The rows of each matrix lie in a flat space through zero, up to rounding. After each matrix: how many dimensions does the smallest such space have?
(in the rows, 128 means zero)

[[ 72 161 150 131 152  85 132 107 141 122  78 114 145 111 137 131]
 [161  43  78 129 100 120  75  77 130 121 125 125 153 106 106 111]
 [150  78 108 141 101 120  77 131 166 131 119 146 121 117 105 147]
 [131 129 141 100 127  71 141 137 125 127 164 119 127 131 145 177]
 [152 100 101 127 135  99 111 112 108 131 157 130 133 154 118 155]
 [ 85 120 120  71  99 112 124 131 122 107 105 102 130 113 160 167]
 [132  75  77 141 111 124  90 107  90 126 120 135 101 128 101 114]
 [107  77 131 137 112 131 107  88  77 131 125 135 151  98 142  97]
 [141 130 166 125 108 122  90  77  63 117  85 128 127  77 171 103]
 [122 121 131 127 131 107 126 131 117 111 176 120 125 157 125 176]
 [ 78 125 119 164 157 105 120 125  85 176  78 166 119 132 123 102]
 [114 125 146 119 130 102 135 135 128 120 166 123 138 142 139 172]
 [145 153 121 127 133 130 101 151 127 125 119 138 100 169 129 180]
 [111 106 117 131 154 113 128  98  77 157 132 142 169 150 143 125]
 [137 106 105 145 118 160 101 142 171 125 123 139 129 143 102 136]
 [131 111 147 177 155 167 114  97 103 176 102 172 180 125 136  69]]
 => 10

[[ 99 103 140 148  99 167 110 121 140 100 113 118 126 126 123 121]
 [103 107 163 169 120 136 116 141 106 137 118 132  86 129 137 119]
 [140 163  89 102 121 110 130 127 169 117 134 129 180 124 114 134]
 [148 169 102 113 134  84 139 122 145 137 135 129 153 126 130 132]
 [ 99 120 121 134  93 172  98  95 141  91 126  92 133 113 124 107]
 [167 136 110  84 172 100 171 132 126 143 132 125 183 137 108 145]
 [110 116 130 139  98 171  99 134 155 109 123 147 117 122 129 135]
 [121 141 127 122  95 132 134 126 116  67 167  81  89 119 123 111]
 [140 106 169 145 141 126 155 116  91 122 125 104  97 123 135 134]
 [100 137 117 137  91 143 109  67 122  80 134  50 126 109 131  86]
 [113 118 134 135 126 132 123 167 125 134 131 150 115 140 119 127]
 [118 132 129 129  92 125 147  81 104  50 150  39 101 122 129  95]
 [126  86 180 153 133 183 117  89  97 126 115 101  96  99 139 134]
 [126 129 124 126 113 137 122 119 123 109 140 122  99 129 140 122]
 [123 137 114 130 124 108 129 123 135 131 119 129 139 140 133 119]
 [121 119 134 132 107 145 135 111 134  86 127  95 134 122 119 125]]
 => 8

[[116 143 124 164 120 114 119  73 158 140 122  90 115 125 103 147]
 [143 120 124 109 151 143 135 167 117 123 128 151 141 141 151 112]
 [124 124 132 116 123 142 136 127 121 119 124 136 123 128 139 126]
 [164 109 116 163 173 153 117 137 110 117 117 123  94 147 130 119]
 [120 151 123 173 111  63  99  94 163 164 145  85 139 110  71 150]
 [114 143 142 153  63  16  84 128 127 169 175 103 147  69  41 152]
 [119 135 136 117  99  84 117 146 125 144 151 132 151 104 104 132]
 [ 73 167 127 137  94 128 146  26 199 142 109  81 136 128 122 159]
 [158 117 121 110 163 127 125 199 109 130 139 160 153 142 145 104]
 [140 123 119 117 164 169 144 142 130 116 112 142 130 156 165 114]
 [122 128 124 117 145 175 151 109 139 112 105 131 120 150 163 124]
 [ 90 151 136 123  85 103 132  81 160 142 131 107 142 110 111 148]
 [115 141 123  94 139 147 151 136 153 130 120 142 162 147 163 120]
 [125 141 128 147 110  69 104 128 142 156 150 110 147 108  86 139]
 [103 151 139 130  71  41 104 122 145 165 163 111 163  86  71 148]
 [147 112 126 119 150 152 132 159 104 114 124 148 120 139 148 114]]
 => 4

[[135 124 113 172 144 200 123 148 109 127  64 119 141 156 119 122]
 [124 110 104 114 137 111 145 130 129 131 133 115 146 106 136 114]
 [113 104 118 130  88 100 148 125 191 121 113 100 119 130 130 132]
 [172 114 130 146 155 158 103 133  98 142 128 119 139 126 138 108]
 [144 137  88 155 149 163 139 134  58 148  81 131 173 135  96 141]
 [200 111 100 158 163 131 107 119  63 164 123 141 175 129 123 119]
 [123 145 148 103 139 107  90 135 112 109 189 130  99 134 148 127]
 [148 130 125 133 134 119 135 111 105 154 123 155 153 120 122 133]
 [109 129 191  98  58  63 112 105 186 128 173 119  96 126 154 134]
 [127 131 121 142 148 164 109 154 128  92 121 118 109 152 117 116]
 [ 64 133 113 128  81 123 189 123 173 121  64 132 143 130 101 149]
 [119 115 100 119 131 141 130 155 119 118 132  58 118 115 134 125]
 [141 146 119 139 173 175  99 153  96 109 143 118  96 145 123 135]
 [156 106 130 126 135 129 134 120 126 152 130 115 145  99 139 109]
 [119 136 130 138  96 123 148 122 154 117 101 134 123 139  90 147]
 [122 114 132 108 141 119 127 133 134 116 149 125 135 109 147  95]]
 => 9

[[114 108 142 101 129 139 184 181  40 117 146 105 164 103 142 144]
 [108 161 161 120 106 158 137  97 116 112 111 124 115 114 127  99]
 [142 161 160 130 131 139 182 154  29 130 126 106 161  83 148 167]
 [101 120 130 115 114 137 125 124 139 115 129 133 111 142 128 102]
 [129 106 131 114 112 125 127 148 136 144 136 141 111 151 131 111]
 [139 158 139 137 125 145 124  85 133 132 117 118 130 113 110 129]
 [184 137 182 125 127 124 132 158 115 151  98 140 141  92 145 105]
 [181  97 154 124 148  85 158 243  67 153 126 143 161 102 179 150]
 [ 40 116  29 139 136 133 115  67 158  91 178 106 111 186  93 175]
 [117 112 130 115 144 132 151 153  91 104 133 110 163 100 132 134]
 [146 111 126 129 136 117  98 126 178 133 117 141 126 132 122 104]
 [105 124 106 133 141 118 140 143 106 110 141 121 137 130 139 155]
 [164 115 161 111 111 130 141 161 111 163 126 137 127 127 133 111]
 [103 114  83 142 151 113  92 102 186 100 132 130 127 143 116 131]
 [142 127 148 128 131 110 145 179  93 132 122 139 133 116 162 134]
 [144  99 167 102 111 129 105 150 175 134 104 155 111 131 134  52]]
 => 6

[[139 125 180 150 111 153 143 174 162 173 116 122 115 125 109 129]
 [125  67 231 192 122 162 119 208 189 201 141 109 145 106 131 130]
 [180 231 151  99  66 167 209 170 155 181  52 137  43 159  42 128]
 [150 192  99  92 105 131 164 115 116 122  92 139  87 149  92 128]
 [111 122  66 105 154  96 103  71  86  70 149 135 150 128 158 127]
 [153 162 167 131  96 157 165 170 158 174  94 127  91 137  87 129]
 [143 119 209 164 103 165 149 199 180 198 112 117 112 123 102 129]
 [174 208 170 115  71 170 199 182 165 191  63 132  55 151  51 129]
 [162 189 155 116  86 158 180 165 153 172  79 131  73 146  71 128]
 [173 201 181 122  70 174 198 191 172 199  64 130  57 149  52 129]
 [116 141  52  92 149  94 112  63  79  64 140 138 140 135 149 127]
 [122 109 137 139 135 127 117 132 131 130 138 125 140 122 139 128]
 [115 145  43  87 150  91 112  55  73  57 140 140 139 136 150 127]
 [125 106 159 149 128 137 123 151 146 149 135 122 136 120 132 128]
 [109 131  42  92 158  87 102  51  71  52 149 139 150 132 161 127]
 [129 130 128 128 127 129 129 129 128 129 127 128 127 128 127 128]]
 => 2

[[ 28 119 115  97 118 158 102 164 148 123 154 127 173  96  56 125]
 [119 136 130 157 110 140 119 101 127 116 142 153 159  98 118 119]
 [115 130  98  75 145 125 166 157 143 153 133  98  94 167 122 154]
 [ 97 157  75  82 132 158 189 144 162 124 150 138 142 152 105 164]
 [118 110 145 132  95 118  94 135 115 142 116  94 141 119 112 117]
 [158 140 125 158 118 121 143  83 120 126 138 130 110 125 155 138]
 [102 119 166 189  94 143  59 103 114  97 131 166 198  57 102  87]
 [164 101 157 144 135  83 103 109  97 164 118  81  59 135 162 118]
 [148 127 143 162 115 120 114  97 114 127 128 133 128 111 142 117]
 [123 116 153 124 142 126  97 164 127  95  99 115 127 138 134 130]
 [154 142 133 150 116 138 131 118 128  99 113 151 158 128 142 129]
 [127 153  98 138  94 130 166  81 133 115 151  87  99 143 144 183]
 [173 159  94 142 141 110 198  59 128 127 158  99  33 164 192 190]
 [ 96  98 167 152 119 125  57 135 111 138 128 143 164  75  95  76]
 [ 56 118 122 105 112 155 102 162 142 134 142 144 192  95  61 106]
 [125 119 154 164 117 138  87 118 117 130 129 183 190  76 106  74]]
 => 6

[[110 203 102  48 103  97 163 161 196 126 191 143 146 106 126 144]
 [203  88  43 146 187 111 102  93 176 182 165 151 138 176  94  68]
 [102  43 209 113  91  60 161 116 152 137 128  88  93  69 184 176]
 [ 48 146 113 110  48 153 115  63 110 167 155 221 137 203 119 116]
 [103 187  91  48  55  35 154 113 131 140 158  85 194 145 199 112]
 [ 97 111  60 153  35 123  97 108 129 130 118 117 147 141 159 109]
 [163 102 161 115 154  97  89 142  93 142 110  36  81 106 159 158]
 [161  93 116  63 113 108 142 222  99 123 111 137 169 165 149 137]
 [196 176 152 110 131 129  93  99 148 138 140  84 166 190 141 140]
 [126 182 137 167 140 130 142 123 138 184 182  99 102 147  86  99]
 [191 165 128 155 158 118 110 111 140 182 189 108 145 176 126  75]
 [143 151  88 221  85 117  36 137  84  99 108  54 201  95 183 109]
 [146 138  93 137 194 147  81 169 166 102 145 201 150 198  55 105]
 [106 176  69 203 145 141 106 165 190 147 176  95 198 221 121  97]
 [126  94 184 119 199 159 159 149 141  86 126 183  55 121 118 108]
 [144  68 176 116 112 109 158 137 140  99  75 109 105  97 108 176]]
 => 14

[[101 137 190 169 133  97 152 113 110 107 118 166 107 155 106 119]
 [137 117 134 134 125 132 136 120 116 108 132 135 147 128 128 125]
 [190 134 134  90 147 154  76 148 104 128 147  88 109 156  98 180]
 [169 134  90 185 140 143  31  50 118 221 176 125 120  52  64  77]
 [133 125 147 140 129 125 132 119 114 113 131 138 132 135 118 127]
 [ 97 132 154 143 125 108 160 130 131 112 113 150 121 143 135 121]
 [152 136  76  31 132 160 109 202 159 138 119  59 113 151 164 192]
 [113 120 148  50 119 130 202 214 136  42  89 109 139 202 189 195]
 [110 116 104 118 114 131 159 136 144 114 118 130 156 115 163 116]
 [107 108 128 221 113 112 138  42 114 141 145 187 171  62 110  40]
 [118 132 147 176 131 113 119  89 118 145 136 155 121 111 101  96]
 [166 135  88 125 138 150  59 109 130 187 155 100 117  92 100 124]
 [107 147 109 120 132 121 113 139 156 171 121 117  97 119 131 127]
 [155 128 156  52 135 143 151 202 115  62 111  92 119 205 149 210]
 [106 128  98  64 118 135 164 189 163 110 101 100 131 149 184 161]
 [119 125 180  77 127 121 192 195 116  40  96 124 127 210 161 190]]
 => 4

[[ 74 136 157 112 118 132 148 153 143  97 117 134 154 137 135 134]
 [136 117 148 153 112 165 136 131 187  69 143 140 117 142 194 135]
 [157 148 106 119 117 129 132 148 152 100  87 152 145 132  91 155]
 [112 153 119  80 124 136 103  99  77 151 156 117 105 163 121  96]
 [118 112 117 124 143  92 132 139 125 144  98 130 152 110 100 131]
 [132 165 129 136  92 152 145 164 146  87 118 156 159 150 122 152]
 [148 136 132 103 132 145  58 115 105 146 117 133 126 109 131 113]
 [153 131 148  99 139 164 115  68 169 117 133 142  73 116 155 103]
 [143 187 152  77 125 146 105 169  39 173  61 118 145 119  81 114]
 [ 97  69 100 151 144  87 146 117 173  98 158 113 123 142 150 142]
 [117 143  87 156  98 118 117 133  61 158 203 116 144 179 125 122]
 [134 140 152 117 130 156 133 142 118 113 116 103 102 134 143 133]
 [154 117 145 105 152 159 126  73 145 123 144 102  46 129 165 105]
 [137 142 132 163 110 150 109 116 119 142 179 134 129 118 136 135]
 [135 194  91 121 100 122 131 155  81 150 125 143 165 136  23 168]
 [134 135 155  96 131 152 113 103 114 142 122 133 105 135 168  79]]
 => 9

[[117 140 132 134 138 129 146 113 121 124 133 113 130 129 126 134]
 [140 130 137 145 123 127 119 158 117 130 141 120  80  97 127 144]
 [132 137 141 144 115 144 137 110 125 129 131 106 114 113 114 170]
 [134 145 144 114 153 111 115 124 152 131 104 122 132 117 140 111]
 [138 123 115 153 147 129 120 110 124 124 111 145 106 117 125 138]
 [129 127 144 111 129 130 136 115 131 150 120 144 144 123 121 147]
 [146 119 137 115 120 136  97 112 133 146 127 150 130 139 132 137]
 [113 158 110 124 110 115 112 199 116 109 112  94 129 133 109 104]
 [121 117 125 152 124 131 133 116 139 128 149  96 141 136 139 115]
 [124 130 129 131 124 150 146 109 128  85 132 114 127 137 131 144]
 [133 141 131 104 111 120 127 112 149 132 118 106 137 127 132 124]
 [113 120 106 122 145 144 150  94  96 114 106 116 131 132 142 139]
 [130  80 114 132 106 144 130 129 141 127 137 131 153 137 141 123]
 [129  97 113 117 117 123 139 133 136 137 127 132 137 120 144 114]
 [126 127 114 140 125 121 132 109 139 131 132 142 141 144 117 118]
 [134 144 170 111 138 147 137 104 115 144 124 139 123 114 118 182]]
 => 11

[[ 43 121 163 161 146 153 184 113 126 111 146  98 167 125 134 129]
 [121 119 133 135 136 134 125 124 123 124 138 132 115 127 127 129]
 [163 133 115 117 116 121 102 139 136 130 114 145 120 125 123 128]
 [161 135 117 122 112 125  99 143 142 124 109 150 127 120 121 128]
 [146 136 116 112 123 114 129 129 125 142 123 121 128 136 132 127]
 [153 134 121 125 114 128 105 142 142 122 111 147 130 120 121 128]
 [184 125 102  99 129 105  97 125 111 152 134 137  80 141 130 127]
 [113 124 139 143 129 142 125 131 135 112 127 137 135 119 123 129]
 [126 123 136 142 125 142 111 135 138 110 124 148 127 116 120 129]
 [111 124 130 124 142 122 152 112 110 142 146 105 121 141 137 127]
 [146 138 114 109 123 111 134 127 124 146 122 116 131 138 134 126]
 [ 98 132 145 150 121 147 137 137 148 105 116 133 163 113 122 129]
 [167 115 120 127 128 130  80 135 127 121 131 163  85 121 118 129]
 [125 127 125 120 136 120 141 119 116 141 138 113 121 138 135 127]
 [134 127 123 121 132 121 130 123 120 137 134 122 118 135 131 127]
 [129 129 128 128 127 128 127 129 129 127 126 129 129 127 127 128]]
 => 3

[[128 120 118 127 146 120 135 117 119 114 108 104 128 112 132 110]
 [120 146 164 128  99 148 104 132 134 173 152 161 122 170 128 139]
 [118 164  75 104 118  84 139 148 150 140 166 170  79 153  79 156]
 [127 128 104 123 141 110 139 126 127 114 122 118 119 117 119 123]
 [146  99 118 141 143 134 145 132 126  80 110 104 162  83 145 132]
 [120 148  84 110 134  92 140 135 137 127 141 140  93 135  96 135]
 [135 104 139 139 145 140 132 115 114 105  99  93 152 100 151 108]
 [117 132 148 126 132 135 115 111 115 152 115 116 120 142 135 103]
 [119 134 150 127 126 137 114 115 119 154 122 124 121 146 134 111]
 [114 173 140 114  80 127 105 152 154 190 189 203  93 197  96 168]
 [108 152 166 122 110 141  99 115 122 189 138 145 105 179 127 113]
 [104 161 170 118 104 140  93 116 124 203 145 155  96 192 122 114]
 [128 122  79 119 162  93 152 120 121  93 105  96 113  96 115 110]
 [112 170 153 117  83 135 100 142 146 197 179 192  96 198 106 155]
 [132 128  79 119 145  96 151 135 134  96 127 122 115 106 108 134]
 [110 139 156 123 132 135 108 103 111 168 113 114 110 155 134  92]]
 => 3

[[111 116 154 141 149 158 136 145 112 105  96  94 140  85 112 154]
 [116 175 142 129 169  87 153 120 139 127 149 126 151 163 122  91]
 [154 142 120 146  53 112 139 126 145 150 114 173 125 177 152 122]
 [141 129 146 148  86 105 127 112 147 144  97 146 134 156 139  95]
 [149 169  53  86 183 104 140 176 138 129 207 218  48 189 174 162]
 [158  87 112 105 104 128 142 109 110 126 173 129 142 143 118  98]
 [136 153 139 127 140 142 103 138 148 139  93 154 114 125 164 163]
 [145 120 126 112 176 109 138 139 122 125 155 149 106 146 145 108]
 [112 139 145 147 138 110 148 122 105 137 152  88 159 125 113  98]
 [105 127 150 144 129 126 139 125 137  97  91 114 139 127 117 145]
 [ 96 149 114  97 207 173  93 155 152  91 142  96 117  63  86 141]
 [ 94 126 173 146 218 129 154 149  88 114  96  82 134  80 115 146]
 [140 151 125 134  48 142 114 106 159 139 117 134 162 147 126 125]
 [ 85 163 177 156 189 143 125 146 125 127  63  80 147  67 102 138]
 [112 122 152 139 174 118 164 145 113 117  86 115 126 102  83  99]
 [154  91 122  95 162  98 163 108  98 145 141 146 125 138  99  72]]
 => 10

[[185 132  81 137 112 116 132 148 118 109 167 113 162 115  65 118]
 [132 133 129 140 131 134 124 128 137 112 136 133 128 134 130 127]
 [ 81 129 171 136 143 141 126 108 144 128 108 146 101 143 186 135]
 [137 140 136 194 125 126 157 113 151  79 201 142 151 122 133 123]
 [112 131 143 125 142 143 116 126 147 137 104 142 111 134 156 137]
 [116 134 141 126 143 147 109 128 150 129 103 143 110 139 154 135]
 [132 124 126 157 116 109 167 117 125 131 176 125 154 102 120 127]
 [148 128 108 113 126 128 117 142 124 135 118 122 132 126 105 127]
 [118 137 144 151 147 150 125 124 174 133 125 155 120 123 164 143]
 [109 112 128  79 137 129 131 135 133 222  68 129 118  95 146 152]
 [167 136 108 201 104 103 176 118 125  68 240 122 180 109  86 111]
 [113 133 146 142 142 143 125 122 155 129 122 146 118 129 159 137]
 [162 128 101 151 111 110 154 132 120 118 180 118 163 105  88 121]
 [115 134 143 122 134 139 102 126 123  95 109 129 105 163 142 120]
 [ 65 130 186 133 156 154 120 105 164 146  86 159  88 142 213 146]
 [118 127 135 123 137 135 127 127 143 152 111 137 121 120 146 139]]
 => 4

[[113 139 148 117 173 115  96 177 147 121 168 165 173  88 157 163]
 [139  83 162 140 140 169  93 135  51 140 153 117 103 151  94  39]
 [148 162 167  60 142 145 176  84 140 211 111  61 112 124 119 176]
 [117 140  60  97 133 103 103 161 201  51  90 133 185  80 171 153]
 [173 140 142 133 143 135 142 103 139 169 141 112  98 101 110 154]
 [115 169 145 103 135 130 159 104 161 191 110  89 135 141 142 175]
 [ 96  93 176 103 142 159 103 159  70 116 154 140 153 159 140  70]
 [177 135  84 161 103 104 159  94 163 114 120 119  99  96 110 173]
 [147  51 140 201 139 161  70 163  42  93 198 129 131 135  99  39]
 [121 140 211  51 169 191 116 114  93 214 109 107  98 162 124  62]
 [168 153 111  90 141 110 154 120 198 109 125 125 146  60 154 211]
 [165 117  61 133 112  89 140 119 129 107 125  51 135  75  81 180]
 [173 103 112 185  98 135 153  99 131  98 146 135 104 127 124 128]
 [ 88 151 124  80 101 141 159  96 135 162  60  75 127 186 135 112]
 [157  94 119 171 110 142 140 110  99 124 154  81 124 135 107 119]
 [163  39 176 153 154 175  70 173  39  62 211 180 128 112 119  31]]
 => 8

[[179 114 104 124 133 122 111 121 145 128 140 154 150 168 125 126]
 [114 126 168 118 148 142 134 142 120  91 115 105 150 119 139 144]
 [104 168 141 168 120 105 111 138 149 146 130 117  77  90 147 134]
 [124 118 168 203 124 122 153 104  83 118 145  72 134  67 157 132]
 [133 148 120 124 160 106 113 115 164 139 123 155 125 156 122 133]
 [122 142 105 122 106 128 114 140 136 144 124 144  99 123 124 129]
 [111 134 111 153 113 114 141 107 119 164 138 127 100 106 122 114]
 [121 142 138 104 115 140 107 170 144 111 117 128 113 129 135 136]
 [145 120 149  83 164 136 119 144 168 102 121 141 166 163 137 132]
 [128  91 146 118 139 144 164 111 102 115 135 108 170 126 127 115]
 [140 115 130 145 123 124 138 117 121 135 143 119 134 123 133 117]
 [154 105 117  72 155 144 127 128 141 108 119 157 176 184 111 129]
 [150 150  77 134 125  99 100 113 166 170 134 176  97 159 113 122]
 [168 119  90  67 156 123 106 129 163 126 123 184 159 231  88 120]
 [125 139 147 157 122 124 122 135 137 127 133 111 113  88 157 135]
 [126 144 134 132 133 129 114 136 132 115 117 129 122 120 135 147]]
 => 7

[[229 115 142  97 123 123 149 106 162  93 133 141 143 131 161 133]
 [115 200  90  52 158 189 142 111 102 163 122  97 130  57 162 154]
 [142  90 136 108 100 148  63 128  68 100 107 132 123 116 165 197]
 [ 97  52 108 108 181 171 132 109  82 158 174 122 118  84 160 182]
 [123 158 100 181  68 133 125 163 124  78  66 195 149 127 170 119]
 [123 189 148 171 133 155 136 134 111 147  72 108 142 115 117  69]
 [149 142  63 132 125 136 171 126 108 100 109 140 113 123 130 114]
 [106 111 128 109 163 134 126 153 126 129 148 105  99 124 127 131]
 [162 102  68  82 124 111 108 126 200 111 120 153 113 138 135 164]
 [ 93 163 100 158  78 147 100 129 111 212 101 132 153 154 157 109]
 [133 122 107 174  66  72 109 148 120 101 166 152 162 173 124 113]
 [141  97 132 122 195 108 140 105 153 132 152 103 114 125  86 153]
 [143 130 123 118 149 142 113  99 113 153 162 114 173  89 147 156]
 [131  57 116  84 127 115 123 124 138 154 173 125  89 170 143 166]
 [161 162 165 160 170 117 130 127 135 157 124  86 147 143 119 114]
 [133 154 197 182 119  69 114 131 164 109 113 153 156 166 114 173]]
 => 12

[[ 69 143 177 118  85 120 124 106  95  90  73 166 139 157 170 130]
 [143  96 108  67 146 151 125 136 143 124 156 140 104 129 133 152]
 [177 108 114 107 162 136 115 134 169 146 158 103 118 113 106 127]
 [118  67 107  48 121 163  97 148 106 136 164 179  73  61  94 165]
 [ 85 146 162 121 102 107 140 119 125 106 110 153 132 175 167 135]
 [120 151 136 163 107  98 150 137 136 122 122 126 133 141  96 110]
 [124 125 115  97 140 150 186 142 149 132 155 160 103 150 147 137]
 [106 136 134 148 119 137 142 129 107 140 122 148 125 109 133 123]
 [ 95 143 169 106 125 136 149 107  60 184  91 174  68  70 117 131]
 [ 90 124 146 136 106 122 132 140 184  88 161 153 161 191 198 136]
 [ 73 156 158 164 110 122 155 122  91 161 120 164 116 118 161 128]
 [166 140 103 179 153 126 160 148 174 153 164  98 139 124 102 103]
 [139 104 118  73 132 133 103 125  68 161 116 139  69  56  60 147]
 [157 129 113  61 175 141 150 109  70 191 118 124  56  94 107 155]
 [170 133 106  94 167  96 147 133 117 198 161 102  60 107  67 149]
 [130 152 127 165 135 110 137 123 131 136 128 103 147 155 149 123]]
 => 8

[[172 126  97 128 148 111 108 144 133 143  82  74 143 119 144 136]
 [126 136 124 167 148 109 105 107 120 105 124 135 109  97 152 139]
 [ 97 124 156 120 121 134 124 114 133 142 145 156 127 123 128 120]
 [128 167 120 193 157 108  69 136 123  93 131 126  88 117 119 133]
 [148 148 121 157 214 113  61 109 108 149 163 116 107 120 155 161]
 [111 109 134 108 113 156 146 108 121 156 140 114 146 127 144 119]
 [108 105 124  69  61 146 155 162 147 172 101 104 167 147 121 108]
 [144 107 114 136 109 108 162 156 146 111 100 118 131 121 117 134]
 [133 120 133 123 108 121 147 146 147 121 103 129 134 129 108 117]
 [143 105 142  93 149 156 172 111 121 151 168 135 144 153 119 132]
 [ 82 124 145 131 163 140 101 100 103 168 210 156 111 126 158 157]
 [ 74 135 156 126 116 114 104 118 129 135 156 186 112 116 139 135]
 [143 109 127  88 107 146 167 131 134 144 111 112 158 143 122 115]
 [119  97 123 117 120 127 147 121 129 153 126 116 143 111 155 139]
 [144 152 128 119 155 144 121 117 108 119 158 139 122 155 117 130]
 [136 139 120 133 161 119 108 134 117 132 157 135 115 139 130 151]]
 => 8

[[ 93  69  85 150  93 124  98 145 115  94 158 168 118  67  53  97]
 [ 69  63 140 177 105  44 125 111 172 119  87 172 121  65  46 122]
 [ 85 140  67  97  48 177 143  86  84 121 149  89 132  99 155  80]
 [150 177  97 114 128 123 154 106 108 111 158 101  69  73 103 143]
 [ 93 105  48 128  77 147 115 121 119 145 150 135 143  74 145  68]
 [124  44 177 123 147  70 178  71 145 126 100 141  51  82  96 157]
 [ 98 125 143 154 115 178 194 138 146 129 131 121 173 115 147 133]
 [145 111  86 106 121  71 138 135  90 143 141 142  86  87 129 121]
 [115 172  84 108 119 145 146  90 109  73 189  81  68  37  87 122]
 [ 94 119 121 111 145 126 129 143  73 150 156 156  91 131 121 142]
 [158  87 149 158 150 100 131 141 189 156  89 155 166 137 149 120]
 [168 172  89 101 135 141 121 142  81 156 155 141 109 148 145 111]
 [118 121 132  69 143  51 173  86  68  91 166 109  45  69  99 122]
 [ 67  65  99  73  74  82 115  87  37 131 137 148  69 112 107  90]
 [ 53  46 155 103 145  96 147 129  87 121 149 145  99 107 126 138]
 [ 97 122  80 143  68 157 133 121 122 142 120 111 122  90 138 138]]
 => 11

[[140 107 142 106 122 117 128 128 108 127 117 118 154 126  99 149]
 [107 153  94 154  98 119 102  84 143 107 105 167  79 126 181 139]
 [142  94 214  74  99 153 143 164 188 152 159 107 159 125  76 126]
 [106 154  74 158 136 117 116  81 110 119 117 151  90 130 178 132]
 [122  98  99 136 219 132 161 122  71  99 141  69 168 143 118 104]
 [117 119 153 117 132 148 138 128 155 129 154 111 133 134 128 107]
 [128 102 143 116 161 138 147 136 115 117 143  89 162 137 107 113]
 [128  84 164  81 122 128 136  99 128 124 133 103 160 131  96 153]
 [108 143 188 110  71 155 115 128 186 157 169 137 119 135 138 101]
 [127 107 152 119  99 129 117 124 157  85 106 128 131 127 126 135]
 [117 105 159 117 141 154 143 133 169 106 149 101 137 135 126 102]
 [118 167 107 151  69 111  89 103 137 128 101 182  83 122 169 145]
 [154  79 159  90 168 133 162 160 119 131 137  83 179 125  66 138]
 [126 126 125 130 143 134 137 131 135 127 135 122 125 128 130 121]
 [ 99 181  76 178 118 128 107  96 138 126 126 169  66 130 200 110]
 [149 139 126 132 104 107 113 153 101 135 102 145 138 121 110 146]]
 => 6
